There are 9 hidden switches. A switch that is on adds its own fixed numbers to the row, and there is some noise. The rows also spread widely along 12 directions, which tell nothing about the answers.
Known rows, each followed by its switches (1 for on, 0 for off):
| -156 | -276 |  315 | -154 | -333 |  -15 |   53 | -269 | -187 |  370 |  391 |  316 |   17 |   67 |   51 | -193 | -284 |  131 | -240 |   42 |  375 |  116 |   73 |   49 |  -84 |  105 |   30 | -128 | -119 |  -41 | | 1 1 0 0 0 0 1 1 1
|  -16 |   73 |  -53 | -102 |   27 |  -21 |   45 |  274 |  112 |  -91 | -312 |  -92 |   48 |   71 |  168 |  204 |   99 |   11 | -168 |  245 | -254 |  230 |  -59 | -168 |    0 | -251 |  202 |  -14 |  -20 |   -8 | | 0 1 1 1 0 0 1 1 0
|  -87 |  131 |  162 |  231 |  -85 |    1 |   95 | -277 |  286 |    9 |  155 | -228 |   38 | -139 |  117 | -124 | -213 |  300 | -277 |   34 |  336 |   91 |  -96 |   23 |  -78 |   53 |  172 |  -88 |   11 |   76 | | 1 0 1 0 0 1 0 0 0
|  296 |   16 |   62 |  292 | -244 |  274 | -330 | -212 | -147 | -340 |  142 |   42 |  -13 |   -7 |  146 | -238 | -173 |  264 |  176 | -209 |  -54 |  125 |   20 |   19 |   58 | -129 |  105 |   46 |  286 |  180 | | 1 0 0 0 0 1 1 0 1
|    7 | -180 |  -59 | -161 |  -77 |  -68 |   30 |   67 |  499 |  339 |  113 |   -6 |  -80 | -378 |  155 |  -51 |  -46 |  -31 | -271 |  108 |  306 |  -51 |  -65 |  153 | -313 |  -40 | -221 | -158 |   78 |  155 | | 1 0 0 0 0 1 0 0 0
| -158 | -252 |  286 | -443 | -292 |  -31 |  429 | -228 |  -19 |  157 |  245 |  -54 |  331 |  -16 |  189 |   41 | -237 |  -98 |   24 |  244 |   32 |   54 | -133 |  315 |  129 |  -79 |  449 | -118 |  -95 |   37 | | 1 1 0 1 1 0 1 0 1
| -274 |  145 |   22 |  216 |  146 |  109 |  -19 |  -52 |   -3 | -140 |  -29 | -507 |  198 |  -88 |  -44 |  129 | -184 |   58 |  103 | -181 |  -48 |  125 | -174 |   -6 |  -59 |  -59 |  327 |   85 | -222 |   -2 | | 0 0 0 0 1 0 0 0 0
|  -18 |  -32 |  -24 | -183 |   15 |  -25 |  -58 |   59 | -399 |  146 |  173 |  561 | -227 |  597 | -336 | -120 |  -32 |  164 | -243 |  -75 |  130 | -115 |  147 | -284 | -188 |   55 |  -88 |   72 |  -56 | -139 | | 1 1 0 0 0 0 0 1 1
| -255 |  -28 | -175 | -306 | -104 | -216 |  183 |  244 | -294 |  124 |   23 |  327 | -171 |  516 | -133 |  195 |  -48 |   66 | -249 |  153 | -149 |  -91 |  -29 | -211 | -146 |  171 |  137 |  146 | -125 | -157 | | 1 1 0 0 0 1 0 0 0
|   17 | -125 | -255 |  209 |  428 |  -36 | -126 |  142 |  535 |  -31 |  -64 |  -52 |   74 | -302 |  -65 |   70 | -133 |  180 | -216 |   41 |   84 |  122 | -164 |  113 |  -16 |  164 | -585 |  -43 | -191 |  153 | | 1 1 0 0 0 0 1 0 0
|  360 |  -41 |  174 | -292 |   -9 |  202 |  -25 | -265 |  -27 |  -94 |  -12 |  292 |   18 |  -65 |   88 | -157 |    0 | -309 |  214 |   78 | -136 |  262 |   59 | -147 |  245 | -246 |  263 |  -32 |  279 |  135 | | 1 1 0 1 0 1 1 0 0
|  182 | -189 |  200 | -109 | -284 |  -30 |  142 |    6 |  -98 | -195 |  158 |  205 |  180 |  152 |  223 |  -14 |  -66 |  132 |   37 |  263 | -267 |    7 | -125 |  233 |  182 |  -93 |  268 |   35 |  203 |   35 | | 1 0 0 0 1 0 1 1 1
| -309 |  -10 |  -36 |  -73 |   96 |  234 |  -50 |    3 | -288 |   50 |  117 |  -69 |  -15 |  -38 |  -88 |  230 | -133 | -249 |  357 | -264 | -178 |   -3 | -351 | -186 |  189 |  -24 |  543 |  243 |    0 |  -51 | | 0 1 1 0 1 1 0 1 0
|   47 |  -58 |  331 |  -91 |  -33 | -125 |  371 | -182 |  317 |   21 |  -27 | -139 |  262 |  -10 |  171 |   83 | -103 |   63 | -365 |  449 |   74 |   62 |  -33 |  153 |   23 |  -81 |  146 | -254 |  -98 |  -24 | | 1 1 0 1 0 0 0 1 0
|    7 |  -59 |  -45 | -242 | -190 |   63 |  -70 |  312 | -298 |  104 |   31 |  431 | -223 |  279 |   83 |   49 |   22 |  211 | -252 |  119 |  -37 |   91 |  165 | -268 |  -82 | -164 |   25 |  -44 |  166 |    4 | | 0 0 1 1 1 1 0 1 0
|  -30 |  182 | -150 |  -28 |  198 |  191 | -155 |   22 |   20 | -239 | -140 |  -36 |  -78 | -110 |    6 |   48 |   82 | -179 |  476 | -141 | -427 |  262 | -373 | -313 |  174 |  -75 |  576 |  317 |  183 |   61 | | 0 1 0 1 1 1 1 0 0
|  276 |  220 |   -2 |  -93 |  120 |   82 |  335 |   35 | -133 | -242 | -228 |  -81 |  267 |  289 |  -47 |  181 |  -46 |  231 | -184 |  263 |    4 | -185 |  -22 |  -25 |   91 | -248 |  -11 | -166 |   15 |   16 | | 0 1 0 0 1 0 0 0 1
|  -78 | -222 |   42 |  -38 |    1 |   26 |   17 |  -14 | -124 | -253 |  160 |  108 |  231 |  335 |  -70 |  -62 | -255 |  245 | -120 |   -8 |  -79 |  158 |  154 |  189 |  167 |  -36 |  -31 |  -29 | -204 |   98 | | 1 0 1 1 0 0 1 0 1
|  -54 |  -97 |  128 |  417 | -234 |   20 | -386 | -102 |   75 |  -47 |  237 |  204 | -188 | -208 |  256 | -123 | -143 |  308 |   12 |  -56 |   26 |  260 |  -99 |  -75 |  -32 |  234 |  -19 |   72 |  106 |   20 | | 0 1 0 0 0 0 0 1 0
| -347 |   60 |   64 |  162 | -197 | -178 | -167 |   81 |  150 |   32 |  269 |  233 | -298 |  274 |  -31 | -282 |   12 |  384 |  -97 | -135 |  -36 |  164 | -157 | -139 | -317 |  210 |  421 |  302 |  -22 | -137 | | 0 1 1 0 0 0 0 1 1
|  -91 | -240 |  436 |  -39 | -146 |  -40 |  -22 | -212 |  150 |   64 |  365 |  149 |  116 |   24 |   56 | -323 | -149 |   64 | -135 |   11 |   91 |  344 |  131 |  201 |  -44 |  -73 |  187 |  -83 |  -72 |    3 | | 0 0 1 0 1 0 1 0 1
|  -51 |   10 |  367 | -110 |   26 |   97 |  272 | -303 |   30 | -140 |   56 | -281 |  408 |  -60 |   68 |  -27 | -181 |  -95 |  107 |   85 |   -1 |  176 |  -63 |  156 |  186 | -209 |  427 |  -91 | -100 |   53 | | 0 0 0 0 1 0 0 0 1
|    4 | -209 |  299 | -273 |   57 |   96 | -130 | -153 |  171 |  112 |  148 |  237 |   24 |  -11 |  -58 | -438 |  -79 | -211 |   20 | -120 |  -29 |  412 |  144 |   43 |  -94 | -192 |  169 |   43 |   -7 |   82 | | 1 0 0 0 0 1 1 1 1
|   57 | -326 |  165 |  -43 |  177 |   83 |   21 |  -64 |   61 |  105 |  179 |   81 |  178 |    0 | -180 |  149 |   35 | -407 | -123 |  -13 |   87 | -204 |  -47 |  127 |   80 | -183 |  -19 |  -87 |  -31 |  -64 | | 0 0 1 0 0 0 1 1 1
| -204 | -374 |   -9 |  120 | -373 |  -39 | -193 |  186 |  129 |   10 |  223 | -233 |    6 |   82 |  219 |    9 | -221 |  193 | -213 |  -64 | -159 |    4 |  118 |  386 | -466 |  -25 |   43 |  -31 | -128 |  -18 | | 1 0 0 1 0 1 1 0 0
|  143 | -280 |   77 | -141 | -112 |  -57 |   78 |   49 |  120 |   35 |  177 |  103 |    9 |   80 |   73 |  136 |    3 | -200 | -185 |  150 |  -59 | -244 |    6 |  210 |  -47 | -124 |   34 | -100 |  141 |  -10 | | 1 0 1 0 0 1 0 0 0

New rows, each followed by its switches (1 for on, 0 for off):
|   55 |   89 |   61 |   23 | -109 | -101 |   56 |   81 |  272 | -146 |   74 |   39 |   23 |  147 |  126 | -198 |  -52 |  493 | -250 |  155 |    9 |  186 |    6 |  123 | -111 |  -88 |   87 |  -28 |  103 |   98 | | 1 0 1 0 1 0 0 0 1
|  -59 |   -8 |  267 | -218 |  -92 |  -42 |  188 | -325 |  362 |  314 |  105 |   46 |   28 | -294 |  138 | -276 | -169 |  -13 | -176 |  143 |  315 |  332 |  -85 |    2 |  -69 |    8 |  170 | -112 |  -25 |  113 | | 1 1 0 0 0 1 1 0 0
|  -51 | -117 |  151 | -277 | -288 |  111 |   86 | -257 | -160 |  262 |  369 |   68 |   11 | -140 |   95 |  -85 | -154 |  -95 |  180 |  -86 |  288 |  -66 |  -70 |   52 |    1 |  -75 |  374 |  -47 |  127 |   95 | | 1 0 0 1 1 0 0 0 0
|  -28 |   29 | -101 | -208 |  255 |  157 |  -21 |  269 | -235 | -131 | -218 |   -5 |  150 |  160 | -140 |  175 |   69 | -229 |  172 |  -61 | -343 |  141 | -103 | -182 |  122 | -308 |  206 |  132 |  -33 |   -6 | | 0 0 0 0 1 0 1 1 1
| -198 |   38 |  181 |  -20 | -468 |   89 | -193 |  -18 | -215 |  117 |   75 |  164 |  -80 | -182 |  382 | -157 | -154 |  422 |  -89 |   76 |  125 |  624 |   42 | -255 |  -10 |  -74 |  223 |  -59 |   96 |  143 | | 0 0 0 1 1 0 1 1 1
|  -76 | -173 |  276 | -201 |  161 |   -2 |   23 |  -45 |  311 |    6 |   75 |   34 |  213 | -117 |   60 | -351 | -153 |  -50 |   80 |   29 | -166 |  524 |   17 |  182 |   58 | -120 |  179 |   42 | -132 |   97 | | 1 0 0 0 1 0 1 1 0
|  -52 |   -7 |   43 | -396 |  265 |   24 |  132 |  185 |  305 |  327 |  -35 |   44 |  -60 |  115 | -214 |  -66 |   35 | -109 | -348 |   47 |  118 |   28 |    2 |  -49 | -326 | -291 |   32 | -100 |  -52 |  -45 | | 1 1 1 0 1 1 0 1 1
|   79 |  -86 |  -28 | -419 |  336 |   77 |  210 |  258 |  383 |  103 | -258 | -183 |  271 |  -37 | -104 |  -31 |   10 | -222 | -134 |   53 |   33 |  -29 |   72 |  206 | -252 | -444 | -161 | -162 | -216 |   91 | | 0 1 0 0 0 0 0 1 1
| -171 |   28 | -376 | -296 |  261 |  -83 |  -28 |  517 |  256 |   79 |  -60 |  147 | -225 |  261 | -266 | -116 |  178 |  -47 |  113 | -236 | -176 | -158 | -167 |  -62 | -365 | -113 |  184 |  347 |  -88 |  -29 | | 0 1 1 0 0 0 0 1 0
|   -6 | -171 |  174 |   89 |   73 |   -3 |   53 | -118 |  104 | -130 |  240 |  121 |  135 |  111 |  -87 |  -85 |  -78 |   44 |  -49 |    6 |   32 | -143 | -102 |  168 |   37 |   70 |   75 |   47 |  -56 |  -19 | | 0 0 0 0 0 0 0 1 1
|   -1 |   79 | -160 |  283 |  -46 |   87 | -257 |  124 |   93 | -313 |   91 | -236 |  -30 |   17 |   72 |  -89 |  -97 |  297 |  262 | -240 | -255 |    7 | -172 |  138 | -154 |  -27 |  238 |  217 |  113 |   90 | | 1 0 0 0 1 0 0 0 0
|  218 | -129 |  116 |  -72 |   72 |  104 |  -71 |  -70 | -189 | -148 |   68 |  294 |  134 |  230 | -110 | -215 | -119 |  -12 |  -16 |  -71 |   -6 |  122 |  270 |   22 |   69 | -148 | -159 |  -50 |  -71 |   52 | | 0 0 0 0 0 0 1 0 0
|  -86 | -194 |  471 | -198 | -206 |  -22 |   52 | -382 | -143 |  196 |  312 |  237 |   43 |  132 |  -19 | -290 | -133 | -288 |   57 |  -49 |   49 |  248 |  147 |   -4 |  -67 |  -22 |  426 |   16 | -121 | -132 | | 0 1 0 0 0 0 1 0 0
| -185 |   38 |  108 |   36 |  110 |   43 |  329 | -237 |  226 | -208 |  130 | -488 |  401 |   -3 |  -97 |  -32 | -201 |  -28 |  178 | -135 |   68 | -233 | -275 |  347 |  -10 |  -49 |  472 |   98 | -238 |   36 | | 0 0 0 0 0 0 0 0 1
|  179 |   62 | -265 |  171 |  351 |  -78 | -295 |  155 |  258 |   80 |  -48 |  309 | -354 | -126 | -191 |  239 |  369 | -227 | -157 |   44 |   51 | -146 | -211 | -470 |  -81 |  109 | -272 |   97 |  248 |  -53 | | 0 0 0 0 0 0 0 0 0
|  -55 |   94 |   86 |  177 |  194 |   68 | -169 |  -89 |   69 |  125 |   39 | -252 |  -62 |  164 | -261 |  -40 |  -23 |   67 | -306 | -153 |  173 |  115 |  128 | -181 | -414 | -151 |   48 |  -76 | -145 | -129 | | 1 0 0 1 1 0 1 0 0
|  336 | -213 |  216 |  168 |  150 |   43 | -242 | -109 |  347 | -222 |  150 |  106 |  101 |   49 |  -53 | -219 |   14 |  -23 | -132 |   -9 |  -80 |  151 |  158 |  218 |    7 | -210 | -171 | -101 |   94 |   74 | | 1 0 1 0 0 0 1 0 1
| -148 |  183 | -204 |  -12 |   76 | -121 |  -74 |  195 |  446 |  242 | -142 |  -52 | -164 | -258 |   32 |  -94 |  116 |  207 | -290 |   19 |  312 |  217 | -148 | -237 | -376 |  -29 | -115 |   17 |  -29 |  115 | | 0 0 0 0 0 0 1 0 1
| -287 |  176 |  -93 |   23 |  -82 |  177 |   48 | -210 |  -90 |  207 |   90 | -191 |  -50 | -103 |  -43 |  -80 | -265 |  231 |  -21 | -252 |  427 |   33 | -160 | -201 | -189 |   81 |  280 |   35 | -151 |   71 | | 0 1 0 1 0 1 1 0 0
| -116 |  257 | -115 |  -55 |  124 |   55 | -126 |  -24 |  161 |  -25 | -241 |  -95 |  -47 | -352 |  133 |   70 |   22 |    9 |   61 |   61 |   36 |  528 | -142 | -417 |  173 |  -59 |  169 |   39 |   61 |  208 | | 1 0 0 1 0 0 0 0 0
| -123 |  118 |   -6 |  353 |  238 |  149 |    6 | -156 |  -50 | -379 | -114 | -321 |  249 |  128 | -113 |  182 | -226 |  153 |  -32 |  -52 | -187 |   97 | -222 |  -68 |  164 |   74 |  163 |   85 | -195 |  -26 | | 0 1 0 0 0 1 1 0 1
|  -39 |  -89 |   11 |  -22 |   27 |  193 |  -11 | -192 |  -39 |  -60 |  114 |   63 |  126 | -142 |   24 |  -90 | -225 |   54 |   66 | -108 |  151 |  125 |  -26 |  -11 |  180 |    9 |   24 |  -13 |  -46 |  190 | | 0 0 0 1 0 1 1 0 0
|  266 | -237 |  138 |  205 | -244 |  185 | -392 | -183 | -261 |  -86 |  363 |  384 | -121 |   54 |   55 | -269 | -104 |   63 |  207 | -239 |   14 |   -4 |   72 |   23 |   49 |   -8 |   22 |   96 |  262 |   44 | | 1 0 0 0 0 0 1 1 0
| -140 | -230 |  -65 | -213 | -186 |   14 |   32 |  -53 |  -94 |   70 |  344 |  254 |    5 |   17 |   26 | -108 | -175 |   62 |  116 | -114 |  135 |    6 |  -69 |   95 |  149 |   72 |  180 |   98 |   -3 |  140 | | 1 0 1 1 0 0 1 0 0
|  191 |  263 | -112 |   92 |  235 |  -36 | -184 |  186 |  282 |    9 | -117 |  270 | -328 |  278 | -256 | -246 |  287 |  208 | -261 |  -56 |   66 |   13 |  -66 | -368 | -354 | -146 |   25 |  144 |  157 |  -83 | | 0 1 1 0 0 0 1 1 1
|  132 |  -43 | -110 |   48 |  -61 |  -28 |  189 |  -55 | -148 |  101 |  188 |   98 | -114 |  350 | -170 |  257 |  -25 |   36 | -278 |   77 |  157 | -678 | -159 |  -15 | -186 |   97 |   10 |  -20 |   94 | -167 | | 1 1 0 0 0 1 0 0 0
| -341 |  202 | -412 |  -62 |  118 |   70 |   85 |  207 | -207 |   33 |  -45 | -342 |   -3 |  148 | -212 |  296 | -110 |  168 |   36 | -210 |   80 | -236 | -265 | -170 | -176 |  -12 |  259 |  145 | -161 |    0 | | 1 0 0 1 1 0 0 0 0
| -103 | -245 |  -79 | -303 |  -27 | -176 |  251 |  134 |  324 |   86 |   93 |  304 |  139 | -166 |  152 | -129 | -153 |  137 |  -41 |  219 |   38 |  143 | -141 |  236 |  116 |  197 | -167 |   28 | -145 |  175 | | 0 1 0 0 0 0 1 0 0
|   87 | -164 |  123 |  183 |  -62 | -191 |  -60 |  176 |  144 | -267 |   12 |  -71 |   -6 |  475 |   30 |  116 |   63 |   15 | -372 |  187 | -477 |  -15 |   93 |  138 | -235 | -119 |  162 |   31 |    8 | -222 | | 1 0 1 0 0 1 1 0 0
| -306 | -171 |   54 | -449 | -229 |  103 |  284 |  101 |  -15 |   48 |    3 |   54 |  316 | -142 |  303 | -248 | -422 |  203 |  147 |   -8 |  -24 |  420 |  -19 |  284 |  203 | -121 |  229 |   20 | -235 |  268 | | 0 1 1 0 0 1 1 1 0
|  146 |   24 |  -96 |  317 | -130 |   67 | -338 |   64 | -260 |  137 |  147 |  184 | -359 |   99 |  -55 |  274 |  115 |   65 | -187 |  -43 |  105 | -280 |  -69 | -325 | -275 |   40 | -126 |  -35 |  247 | -168 | | 0 1 0 0 1 0 0 0 0
| -202 |  188 |  -69 |  186 | -323 |  -98 |  -86 | -126 |  327 |   99 |  225 |  115 | -334 | -253 |  245 | -244 |  -15 |  460 |  -65 |  -21 |  296 |  124 | -298 | -216 | -227 |  300 |  363 |  182 |  214 |  118 | | 0 0 0 1 0 1 0 0 0
|  -68 |  226 | -136 |   97 |  189 |   42 |   -7 |  -43 | -183 | -152 |   86 |  133 | -157 |  378 | -310 |  114 |   74 |  177 |   33 |  -88 |  -33 | -205 | -263 | -343 |  -33 |  140 |  345 |  224 |   45 | -120 | | 0 1 0 1 1 0 0 0 1
|  116 |  -72 |  126 |  -79 | -275 | -112 | -142 |  -82 |  122 |   10 |  271 |  366 | -205 |  210 |   72 | -472 |  -21 |  169 |   75 |  -71 |  -76 |  139 |   52 |   78 | -256 |   36 |  258 |  168 |  146 |   14 | | 1 1 0 0 0 0 1 0 0
|  311 |  160 |   66 |   16 | -103 |  215 | -197 |  -18 | -235 | -292 | -177 |  -87 |   83 |  138 |   64 | -100 |   46 |  -41 |  140 | -114 | -182 |  178 |  154 | -130 |  -44 | -448 |  214 |   -6 |  165 |   79 | | 0 0 0 0 0 0 1 0 1
| -488 |  107 | -268 |   56 |   77 |  -27 | -209 |  183 | -216 |   49 |   49 |  241 | -244 |   95 |  -86 |   99 | -129 |  261 |   64 | -176 |  -68 |  330 | -271 | -448 |  142 |  319 |  178 |  347 | -125 |   -5 | | 1 1 1 0 0 0 0 1 0
| -386 |  -30 |   49 |  -16 |  101 | -154 |  244 |  -66 |   39 | -222 |   22 | -152 |  193 |  273 |  -56 |   69 | -247 |   38 |   28 |   81 | -384 |  202 | -275 |   76 |  102 |  250 |  480 |  274 | -313 | -106 | | 1 1 0 0 0 1 1 0 0
| -203 |   31 |  205 | -229 |   62 |  -21 |  118 |  -60 | -125 |  136 |    0 |  152 |   44 |  -48 |   25 |   62 |    4 | -180 |   39 |  127 |  -31 |  313 | -142 | -285 |  186 |  -19 |  350 |   60 |  -22 |  -52 | | 0 0 0 0 1 0 0 1 0
|   53 | -158 |  250 |  -68 | -267 |   45 | -179 | -203 |  -14 |  295 |  183 |  121 | -126 | -122 |  126 |  -56 |   11 | -237 | -107 |   -3 |  186 |  152 |  131 | -125 | -233 | -149 |  158 | -155 |   79 |  -58 | | 0 1 0 1 0 0 1 0 0
|  -65 | -281 | -103 | -213 |  250 |  -76 |  396 |  223 |  184 |  -33 |   65 |   86 |  354 |   83 |  -99 |   83 | -169 |  104 | -111 |  186 |  -38 | -246 | -201 |  393 |  141 |   69 | -191 |    1 | -243 |   48 | | 0 0 0 0 1 0 1 1 0
|   84 | -183 |  545 | -114 | -125 |  -32 |   57 | -493 |  102 |  182 |  414 |  271 |   55 |  -69 |   34 | -426 | -151 |  -91 |  -24 |   49 |  185 |  318 |   97 |   93 |   44 |   13 |  261 |  -82 |   62 |    7 | | 1 0 0 0 1 0 1 0 0
|   33 | -235 |  252 |   30 |   80 |  160 | -340 | -264 |  130 |  253 |  371 |  356 | -134 | -231 |  -44 | -313 | -145 | -117 |   29 | -220 |  271 |  290 |  103 |  -64 |   44 |    3 | -111 |  -46 |   64 |   85 | | 1 1 1 0 0 0 0 1 0
|   79 |  -21 |   80 | -181 |  234 |  -30 |  369 |  -77 |  199 | -111 |  140 |  106 |  171 |  249 | -202 |   69 |   31 |   15 |  -87 |  182 |   24 | -281 | -190 |  129 |  120 |  -55 |  230 |   -8 |  -10 |  -24 | | 0 1 1 1 1 0 0 0 1
|  106 | -182 |  129 |   68 | -216 |   87 | -132 |   11 | -359 |  -77 |  464 |  366 | -175 |  600 | -197 | -231 | -123 |  246 |  -91 | -248 |  -14 | -327 |  235 |  119 | -265 |  -39 |  139 |   83 |   97 | -145 | | 0 0 1 0 1 1 0 0 0
|  127 | -306 |   95 |   55 |  -96 |  143 | -409 |  -58 |   60 |  148 |  200 |   73 | -180 |   -5 |    0 |  -55 |  -40 | -219 | -110 | -150 |  -50 |   77 |  192 |   11 | -341 | -161 |  -67 |  -97 |   88 |  -44 | | 1 1 0 1 0 1 1 0 0
| -261 |  -73 |  -75 | -170 |  122 |  103 |  -67 |   51 |    1 |  189 |   89 |  -60 |   16 | -206 |  -65 |   19 | -105 | -234 |  291 | -235 |  -54 |  178 | -234 |  -58 |  -29 |  -16 |  238 |  159 | -138 |   33 | | 0 1 0 0 1 0 1 0 0
|  106 | -217 |   20 | -270 | -203 | -208 |  301 |  290 |  184 |  -26 |   26 |  125 |   54 |  344 |  109 |   20 |   25 |   76 | -306 |  323 | -208 | -314 |   16 |  320 | -265 | -115 |   86 |  -24 |   56 |  -57 | | 1 0 0 0 0 1 0 1 0
|  -37 |  -68 |   12 |  197 | -114 |   -3 | -293 |   53 |   87 |  -39 |  130 |  149 | -122 |    0 |   97 | -148 |  -89 |  233 |  -81 |  -97 |  -14 |  274 |   60 |  -44 | -115 |   33 |  -57 |   37 |  -22 |   24 | | 0 1 1 0 0 0 1 0 0
|  165 |  -25 | -179 | -159 | -262 |  122 |  -75 |  119 | -425 | -159 |  113 |  369 | -105 |  280 |   32 |  -75 |  -64 |  119 |  314 | -156 | -103 | -178 |   25 |  -43 |   33 |  -48 |  129 |  158 |  164 |   78 | | 0 1 0 0 0 0 0 0 0
|   78 |  -20 |  210 |  131 | -141 |  137 | -137 | -249 | -565 |  -60 |  237 |  174 | -145 |  426 | -128 |  171 | -101 |  -93 |   -3 |  -70 | -173 | -122 |   12 | -246 |    5 |   23 |  360 |   63 |  146 | -239 | | 1 1 0 0 1 1 0 0 0
| -231 | -231 |  201 |  -72 |  230 |  196 | -193 | -288 |   95 |   31 |  140 | -185 |  228 | -272 |  -63 |   37 | -244 | -370 |  183 | -184 |  -21 |  425 |  -10 |   34 |  166 |  -56 |  139 |  -63 | -250 |  101 | | 1 1 0 1 0 0 0 0 1
